All groups share one centre, and each spreads out both ways along 9 directions, with some noise.
Known rows, each followed by its group:
11 40 -11 42 48 -51 -10 -33 21 -6 -35 -29 37 -9 31 16 43 0 1
sebo
-58 -30 9 -3 33 35 33 82 34 -17 5 44 -25 35 -34 14 19 15 -16
Rof
10 19 -12 -22 -18 1 -12 -26 -30 2 22 4 -28 17 -8 -8 -7 -9 -18
sebo
-21 -8 31 17 -7 9 22 15 -7 25 26 -10 -4 6 2 -7 34 -4 15
sogu
9 -47 9 -6 10 25 -28 1 -14 -14 -33 25 13 -23 10 -26 3 7 -7
Nad
9 15 -2 -18 26 -6 -8 0 -9 -6 -21 24 -13 5 1 -38 1 29 -20
sebo
-15 -40 2 19 38 19 -5 -5 -8 -26 -29 11 -1 13 8 12 52 -48 -18
Rof
-15 -30 10 12 -22 4 24 20 -4 -17 33 -2 38 -2 -32 -20 -15 18 -27
sogu
-10 -7 0 8 -26 -7 0 0 -9 -4 41 -19 28 -17 10 3 33 -16 13
sogu
-10 -5 20 8 4 -13 1 4 -14 -4 23 -13 38 -18 29 -16 38 4 7
sogu
-44 -6 -28 -14 34 0 -16 37 44 -22 -25 43 9 15 -21 20 12 34 -26
Rof
3 -8 -2 -33 -19 -1 -10 1 -10 -13 11 6 26 -1 11 -12 -31 -8 2
Nad
-17 13 8 -10 29 -7 -19 -14 24 25 -36 18 4 19 6 2 3 -5 3
sogu
48 29 0 54 -28 -18 20 -47 -28 22 4 -45 -17 -2 -23 -13 -19 12 -6
Rof
9 -33 8 -6 -38 27 8 11 -13 -2 24 4 5 -7 -24 -15 -29 -17 1
Rof
21 18 -9 19 9 -10 -7 -26 2 1 -6 -8 -1 5 -12 10 2 -16 -13
Nad
6 4 -20 32 -28 -22 29 27 47 -10 17 -15 53 -24 -37 -14 -19 23 9
Rof
10 12 -6 -33 -8 -4 -16 15 20 -4 14 9 23 -14 11 -1 -17 -17 23
sogu
-27 3 30 1 -14 -4 3 -33 -19 31 25 -14 11 30 -3 -9 15 -36 -10
sebo
-12 0 -6 3 -18 -1 -8 5 -5 7 22 -1 1 -9 -1 4 17 23 2
Rof
-25 -44 4 41 -33 10 31 26 -1 -5 26 -19 31 -20 -11 -16 40 1 16
Nad
55 0 -23 27 0 0 14 -3 6 -29 -19 -8 0 -14 -30 -8 -33 -11 -9
Nad
23 0 5 -6 1 11 -12 5 1 -4 7 11 -2 -11 -7 -2 -8 -12 1
Nad
20 0 -17 -6 -26 1 4 17 -37 -40 52 -7 -1 -18 -8 -2 -14 34 -24
sogu
3 -9 46 15 17 11 2 -2 0 25 -12 -7 6 20 5 27 -36 -19 3
sebo
34 -15 -9 12 -14 0 24 9 10 -28 0 -3 27 -20 -26 -39 -23 -17 1
sebo
-2 14 -28 -24 3 12 -41 -21 -12 9 -21 26 -49 25 -14 27 -18 19 -26
sogu
4 23 -10 3 2 -21 -1 17 33 -6 14 -7 30 -5 -2 30 -17 0 11
sebo
-29 11 6 13 21 -11 -13 -32 -11 14 -8 -3 -9 31 7 22 41 -11 -22
Rof
-10 7 13 -12 -13 -15 21 8 -29 -5 18 -20 12 10 31 -17 -10 11 11
Nad
-13 -44 8 19 -42 33 5 6 -11 9 27 -7 2 4 -29 26 -12 -22 -2
sebo
-9 -6 -9 5 4 -14 -1 -25 4 -5 -33 -1 30 24 -17 -10 -29 -1 -29
Nad
-6 -50 -27 -1 -29 16 -11 9 -9 -28 -7 11 23 -20 -8 -11 -3 13 -6
Nad
1 -61 -17 36 -33 31 1 4 -16 -20 2 -1 -3 -22 -25 -1 28 -8 -7
Rof
-34 -12 22 -15 -1 7 -17 4 2 22 9 12 15 14 4 14 0 1 -2
sebo
-20 -19 -4 2 -36 16 16 36 -36 -20 64 6 -13 -1 -25 -1 4 55 -30
sogu
-2 5 2 18 29 2 0 -2 -6 4 -29 13 -27 13 -9 -6 14 35 -22
sebo
-23 11 -5 -13 -8 -21 -3 -2 3 -1 9 -4 25 11 10 2 -2 9 -4
Nad
-14 -34 4 14 -2 0 2 -1 18 -9 -16 8 51 0 -26 -21 -12 -3 -21
sogu
-7 -29 10 3 32 6 -10 3 0 -25 -19 8 24 -5 23 -3 42 -40 -1
Rof
-12 3 -1 -16 23 -14 -29 7 7 -8 -9 14 27 -16 32 -3 30 16 6
Rof
3 -27 -2 39 -1 4 35 28 21 -23 -7 0 30 -9 -42 -25 -15 22 -20
sogu
-2 -8 18 14 21 7 -2 13 -5 7 -10 3 -10 -3 12 6 15 20 1
sebo
26 43 1 6 27 -34 24 -14 0 -6 -25 -16 4 26 2 -12 -43 7 -14
Nad

New rows, each followed by its group:
24 7 9 21 26 1 -2 -14 11 5 -21 7 0 1 -19 -5 -4 -11 -13
Nad
-10 16 -6 -4 4 -1 -13 20 15 5 9 7 -8 8 1 47 -14 23 3
sebo
-9 18 34 5 20 -7 41 -5 -5 20 -2 7 -5 35 -28 -69 2 5 -27
sebo
-26 -25 26 -19 17 15 0 25 9 -3 3 22 18 14 3 -10 5 -20 -4
Rof
9 10 -30 23 -28 -17 -2 -12 15 -2 6 -11 20 -13 -25 2 -11 23 -7
Rof
22 -2 -17 -10 3 12 -23 -3 -31 -16 -12 12 -30 -8 10 1 -5 22 -10
Nad
-28 8 -8 -60 -3 21 -23 50 -6 -9 44 37 -33 5 14 27 4 22 5
Rof
14 3 47 76 6 -16 63 -32 -21 13 8 -51 19 30 -33 -28 -1 -35 -28
sogu
7 -17 -6 18 -21 -15 -2 -31 21 -4 -12 -13 65 -7 -26 -16 -27 -30 -10
Rof
57 31 -8 -1 18 -4 26 25 8 -24 -5 2 -21 1 -20 -7 -55 2 -3
Rof
14 36 6 -30 18 -6 -23 2 11 9 15 18 -4 1 5 9 -13 -4 3
Nad
0 -38 6 14 -6 11 18 29 12 -16 -7 9 29 -17 -16 -28 -10 9 2
Nad
-26 -30 1 9 -27 -21 38 15 -4 -21 -2 -24 63 2 9 -36 -15 11 6
Nad
6 8 -20 35 10 -19 27 0 13 -16 -31 -10 5 13 -26 -5 -16 25 -21
Nad
14 13 3 25 31 -6 9 -5 -8 -3 -34 -1 -21 8 0 -8 7 30 -15
Nad
-10 -9 -1 -2 0 4 0 16 17 1 -4 13 12 3 -14 -6 -7 7 -2
sogu
23 -20 24 -15 3 37 24 49 -21 -7 7 28 -40 -4 -15 -43 -27 32 -1
sebo
23 68 -37 1 7 -39 -8 -11 33 -8 19 -10 1 4 -19 35 -13 -6 -6
Nad
-22 -43 46 -11 0 34 -13 -11 -50 17 -2 19 -7 15 5 -30 3 4 -26
sogu
-4 8 -7 15 9 -28 27 19 23 -17 -8 -12 37 -3 -1 -15 -7 18 4
Nad
-13 -45 -7 14 7 18 -5 14 7 -18 -24 19 10 -5 -18 -7 16 5 -15
Rof
6 36 -28 -20 16 -11 -19 35 25 -16 11 22 -10 -17 2 18 3 42 5
Nad
13 56 -18 12 16 -37 31 36 35 -14 21 -11 8 -4 -9 10 -9 32 8
sogu
-9 -38 7 42 27 1 -15 -34 -13 -5 -47 -7 23 -4 13 -10 57 -19 -17
Rof
-34 -2 1 8 -6 -24 16 -3 8 1 -4 -10 39 22 -4 -9 -4 9 -11
Nad
-15 -2 -16 -6 -19 -2 -28 -9 5 0 23 5 17 -10 -4 18 20 -12 0
Nad
-53 -12 1 -4 -7 -3 -13 18 38 13 9 13 40 14 -15 31 -3 11 -4
sebo
3 13 -1 8 -4 -18 8 -2 -25 -20 34 -13 14 -1 -5 -4 -2 24 -29
sogu
12 64 12 -5 50 -58 2 2 18 -6 3 -18 44 -20 57 -29 48 9 26
sebo
-33 3 -37 21 -13 -20 -2 -7 40 -6 1 2 33 11 -40 15 10 10 -22
sebo
4 -15 15 62 -8 -9 25 -23 -3 7 5 -39 28 0 -12 0 29 -38 4
sebo
8 -18 43 -13 -2 31 24 6 -39 12 6 19 -31 18 -18 -65 -12 2 -16
sebo
26 21 30 -4 15 -11 10 3 -4 5 15 -12 15 -7 20 -16 -2 -21 18
Nad
-15 -29 8 2 -4 37 -19 23 9 10 14 33 -17 -10 -29 7 22 11 -8
Nad
33 7 -5 52 36 6 24 38 -1 -17 -16 0 -44 -30 -3 -5 44 53 7
Nad
-3 -55 18 25 -33 45 12 32 -7 5 17 1 -7 -2 -30 25 -25 -6 5
sebo
13 23 2 1 -2 -17 24 43 29 -12 38 -13 29 -24 8 1 -3 3 32
sebo
-7 -7 19 25 1 6 13 9 21 14 15 0 15 0 -24 -3 16 -15 1
Nad
25 24 -14 -49 19 -22 -63 -26 11 -15 -7 17 46 -25 38 3 -10 -28 7
Nad
-34 -15 11 31 23 7 -14 -13 8 22 -23 12 -3 13 -16 4 49 19 -22
Nad
-9 14 15 45 17 -12 -10 -16 3 22 -6 -32 4 10 19 69 19 -9 8
sebo
-16 -27 25 46 -30 23 23 -13 -18 27 21 -22 -13 29 -33 22 -1 -28 -11
sebo
14 1 -1 0 4 8 -3 12 2 -5 -3 6 -7 2 -8 15 -26 6 -1
sebo
11 -6 -20 60 24 -10 -5 -3 23 -13 -41 -15 9 -12 -6 40 17 19 -6
sebo
15 11 -21 12 9 -15 6 -3 -1 -20 -9 0 3 -16 -3 -34 29 18 -8
sebo
-16 -17 17 -7 -3 25 8 28 3 12 5 22 -18 22 -29 3 -33 22 -14
sebo
11 7 -9 19 -3 -7 7 9 23 1 3 -12 11 -15 3 5 21 -18 29
sogu
20 -12 3 14 11 -2 25 18 29 -18 -18 6 34 -1 -28 -23 -38 -10 -5
Rof
47 45 -9 -8 13 -21 -10 1 11 -13 17 -9 5 -20 12 8 -9 -18 14
Nad
39 33 -50 42 29 -51 24 -26 5 -43 -67 -28 13 7 -5 -7 -31 34 -28
Nad
-3 33 -24 13 28 -32 -12 0 19 -10 -13 -5 9 -9 19 14 39 28 3
sogu
27 10 7 -22 -13 19 6 31 -11 -4 29 8 -29 -1 -9 11 -49 2 7
sebo
-23 0 -28 -12 2 -5 -16 36 59 0 -12 25 22 -15 -5 12 11 14 26
sogu
20 16 -34 5 15 -11 0 14 7 -29 -16 14 -11 -18 -9 -22 12 41 -10
sebo
